The first 8 rows are patterns. Each new row is the sum of 2 different patterns, raised or lowered, with some noise. Before adding, each is slid sideways (what falls off one end comes back at the other), maybe read backwards, and multiplied by a number that may be negative. Names go in the order of the patterns.
In the rows, zero is written as 128.
Known rows, each followed by the names of its patterns:
[123 158 127 147 157 137 165 125 106 146 131 118 126 124 123 131 142 144
 124 111 129 139 155 145 129 122 151 152 135 126 104 158  79  98 115 133] -> lafep
[126 117 135 106 106 108 133 125  75 150 131 137 118 105 122 133 113 128
 119 146 136  98 151 142 132 130 144 142 118 125 154 125 113 150 128  75] -> Tifo
[132 124 170 137 104 149  75 130 117  91 112 104 128 124 113 142 132 121
 126 113 102 153 131  84 131 176 126 125 127  85 125 142 127 114 130 156] -> sotal
[129 129 121 132 118 144 121 157 145 113 129 136 127 156 119 129 120 128
 158 115 114 126 114 135 128 144 116 122 121 107  75 105 129 147 156 142] -> bug
[135 107 120 130 145 147 124 145 130 131 122 135  75 144 121 144 140 128
  99  75 131 126 113 138 171 134 142 110 132 126 139 118 134  88  75 116] -> posom
[143 100 129 141 125 139 145 132 140 128 132 111 124 108 125 115 141 113
 120  75  89 119 139 136 131  78 119 117 161 169 180 122  85 133 121 165] -> lok
[130 142 135 139 160 128 135 153 113 111 138 135 135 113 148 145 164 110
 133  90 181 158 125 173 170 128 120 130 149 134 109 110 127 131 117 130] -> sesep
[114 100 159 162 130  92 132 130 177 175 124 144 139 112 127 125 137 144
 134 134 130 147 125 147 122 114 134 122 111 116 124 149 154 172  97 121] -> noket

New rows. What belongs after each?
[154 174 185 141 211 202 166 177 119 147 200 183 142 146 163 134 206 178
 164 148 153 163 192 182 153 160 191 151 182 161 179 172 187 180 140 163] -> bug noket
[103  71 125 148 114 121  95  97 139  92 101 127 111 103 141 121 116 105
 121 124 124 149 123 106 129 124 155 153 114  98 106 120 171 122 130 117] -> posom lok
[119 126 140 126 136 136 138 127 100 139 129  77 101 172 126 148 127 149
 128 155 132 168 172 105 128 127  99 123 137 138 152 127 149  80 132 145] -> Tifo posom
[136 186 165 203 193 153 144 119 134 153 134 150 147 156 141 168 100 127
 189 143 105 145 121 152 176 155 137 116 168 155 128 155 140 117 123 171] -> sotal bug
[136 101  84 106 104  99  86 104 121  88 105 132  96 108 152 106 112  91
 120 119 109  90 108 151  88  97  99 138 150 106 119 150  80 113  79 121] -> Tifo sesep
[125 143 120 123 113 144 135 131 114  99 130  81  84 100 120 104 135 133
 119 112 127 138 140 105  94  92  90 122 120 144 115 120 119 120 130 152] -> lafep lok
[104  93  80  94  79  95 107  95  98 114 125  92  59  78  54 152 107  85
 102  51  71 104 159  95  92  44  63 121 114  92 120  91 108  91  93  95] -> lok noket
[140  86 111 131 163 179 133 129 141 154 124 126 107 130 140 148 139 101
 123 129 115 134 120 108 117 159 145 138 122 130 140 127 127 120  98  85] -> lafep bug
[132 161 176 138 149 151 137 140 126  76 180 106 140 143 135  93  71 150
 135  97 149 192 120 148 170 143 143 141 146 163 116  82 129 193  94 126] -> Tifo posom
[ 70  61 111  56  85  90  81  94  88  97 100  62  78 130  80  61 149 137
 104  89 115  81 113 103  99 133  78 115  92 102 148 108  71 126  55 107] -> Tifo sotal
[124  97  90 145 157 119 158 109 123 126 124 104 110  83  70  92 106 103
 128 117 122 130 149 168 115 143 154  91  76 113 140 143 142 101 100  74] -> posom sesep
[117 134 111 121 154 109 167 132 107 140 132  99 115 121 116 128 121 111
  88  91 150 122  88 111 118 139 145 103 191 161 127 116 108 142 128 104] -> lafep Tifo
[133 155 165 145 123 148 187 169 176 166 131 156 183 159 136 186 162 179
 173 146 148 175 158 174 170 169 176 164 177 185 137 172 143 138 160 165] -> sotal bug
[173 137 158 180 158 164 162 121 176 185 164 163 108 169 207 189 192 147
 156 116 171 170 173 173 181 147 153 136 148 141 157 146 164 149 172 148] -> bug lok
[ 88 105 122 116  65 134 126 133 128  94 105 133  73  85 114 132 160  97
 113 109 150 135 140 160  77 100 129 123 117 154 128  75 131 118 112 106] -> Tifo noket
[112 158 158 162 143 102 110 146 129 179 158 148 136 150 152 151 149 146
 171 171 191 123 149 161 104 147 190 156 163 107 149 218 207 189 146 157] -> lok sesep
[175 152 170 134 123 136 184 149 141 171 131 163 119 204 193 181 157 159
 140 163 129 132 137 124 156 174 130 150 167 162 174 156 147 148 114 127] -> lafep noket
[127 142 138 150 125 146 147 129 159 143 126 133 154 151 130 128 150 130
 117 152 145  83 131 149 147 134 131 117 154 128  95 142 117 111 145 101] -> lafep Tifo
[137 144 149 152 143 194 209 147 153 137 148 146 166 125 152 144 129 170
 170 159 169 171 146 142 162 145 144 150 136 164 141 152 151 160 150 177] -> posom noket
[ 90 124  95 144 122  77  78  75 104 109 161 112  99  89 110 136 144 115
 130  77 115 135 129 129 133  98 126  88 105  81  75  73 115  86 127  94] -> lafep lok
[134 124 142 130 132 194 154 165 125 142 130 169 162 131 149 198 175 162
 166 153 158 145 152 135 129 110 190 134 154 176 189 171 133 152 175 177] -> lafep sesep
[109 114 102  77  89  53 114  98 110 114  93  58  77 100  60  77  77 111
 101  80  88  93 107 134 133  70  87  59  79  81  59  96  98  93  87  84] -> lafep posom
[155 164 194 149 147 172 138 107 177 154 152 163 124 105 150 181 143 128
 120 142 132 139 157 130 179 134 149 166 159 162 154 152 169 135 151 140] -> sotal lok
[102 160 125 148 119 125 113 107 109  93  93  88 122 137 133 119 131 102
 129 111 152 123  86  96 122  88  89 110 127 167 147 126  98 165  78 122] -> posom sesep
[ 77 184 160 151 181 181 131 140 139 187 176 131 120 152 148 129 132 131
 155 137 151 171 144 142 194 116 129 141 140 144 145 189 155 176 131 139] -> posom sesep
[161 162 154 149 193 132 165 161 163 192 161 152 131 152 175 177 163 197
 158 173 147 165 162 179 177 180 140 113 114 150 146 152 154 184 175 166] -> bug posom
[164 132 130 143 144 181 152 106 120 108 184 146 166 155 154 151 142 173
 173 182 149 123 158 146 134 146 158 130 133 134 135 122 122 165 127 130] -> Tifo lok
[142 103 146 145 105 184  91  98 164 145 191 135 105 117 152 147 149 166
 106 131  95 139 186 149 103 132 154 143 153 145 105 137 141 130  96 124] -> sotal noket
[114 124 136 115 171 180 134 124 143 147 120 114  99 147 118 154 103 118
 132 142  95 140 130 125 120 149 181 144 135 140 135 106 131 116 139 124] -> posom sesep
[135 145 152 137 147 162 145 155 132 111 152 147 125 166 166 131 137 117
 145 157 145 112 128 144 122 165 151 162 145 129 119 113 155  93 111 141] -> lafep noket
[101 146 117  84  80 131 103 127 129 112 102  77 112  90  95  94 128  96
 128  83 103  54  75  93 122  92  80  49 101  80 134 149 167 113  63 120] -> posom lok
[139 156 173 179 183 127 134 128 124 192 205 152 130 204 191 196 207 142
 173 161 153 142 148 126 158 171 160 154 221 177 171 139 127 167 135 183] -> posom noket
[162 158 146 161 130 151 147 142 141 114 150 171 139 123 130 153 135 123
 170 137 151 133 149 140 153 129 134 143 165 143 120 141 154 147 126 179] -> lafep sesep
[153 112 150 138 130 118 113 141  75  62 103 137 118 146 163 161 148 125
 144 127  92 177 119 118 116 116 104 127 122 125 119 112 139 126 153 175] -> lafep posom
[168 148 104 140 189 148 141  87 104 210 126 135 107 125  75 161 138 161
 148 101 113 121  99 158 120 116 112 123 108 137 145 158 132 132 141 137] -> lafep lok
[126 192 163 156 141 125 147 144 150 142 168 178 140 127 174 155 176 141
 158 150 141 173 155 131 133 153 154 109 164 130 148 124 113  83 132 148] -> Tifo bug
[168 156 164 162 188 179 164 196 201 109 127 158 132 134 151 136 149 182
 152 149 159 178 188 144 155 173 155 149 147 145 131 150 157 144 123 136] -> lafep sesep
[145 125 128 112 117 121 127 155 153 166 152  91 107  74 125 137 130 115
  85  93 105 121 119  94 116  94  96  91 114 133 149 162 100 117 100 101] -> lok noket
[125 110  98 111  94 122 143 174 137 180 115 142  98 117 124 164 176 136
 138 117 116  94 119 120 122 123 121 117 146 107 141 184 122 130 143 137] -> bug posom
[ 76  84  89 118 116 109 123 139 136  96 107 104  94  95 114  84 115  48
  78 112  91 100 149 137  89  81  78  91  45 133  94 117 115 104  82 103] -> bug posom
[178 149 144 171 152 143 164 148 166 169 130 146 195 161 119 151 140 123
 176 149 135 146 172 149 127 138 153 107 134 187 131 191 150 152 199 163] -> sotal bug
[153 144 127 160 194 184 132 141 163 144 186 172 153 168 117 123 142 161
 139 167 163 159 184 160 180 154 151 169 153 147 140 158 161 148 193 197] -> lafep noket
[137 149 134 148 154 167 166 162 147 165 116 138 160 192 203 159 125 129
 167 200 166 181 104 108 100 160 195 159 163 123 152 178 141 144 143 144] -> lok noket
[205 137  83 151 148 190 164 144 161 177 148 168 162 155 191 158 158 145
 147 160 156 153 172 135 163 132 118 162 163 169 157 114 153 159 208 210] -> bug lok
[ 54  85 113 101  74  82 109 114 115 101  99  88  99  95 100  93  85 100
  85  96 115  89  89  78  82 115  67  92  71 124 117 163  45  93 105  64] -> lafep sesep
[124 119 112 112 110 141 107  81 124 113  99 115 129 106  96 116 109  83
 103 161  98 100  94 109 156 131 135 121 112  71 109  95 162 109  82  95] -> Tifo lok
[155 102 113 125 122 140 146 132 147 123 114 128 125  74 116  86 124 114
  90  80  84 129 164 179 104  99 117 107 136 147 182 119  70 108 109 159] -> lafep lok
[132 129 103 110 120 125 129 106 128 142 107 116 112 106 132 120 105 129
 141 123 131 111  97 149 132 131 111 137 154 137 118 153 157 100 136  89] -> Tifo sotal
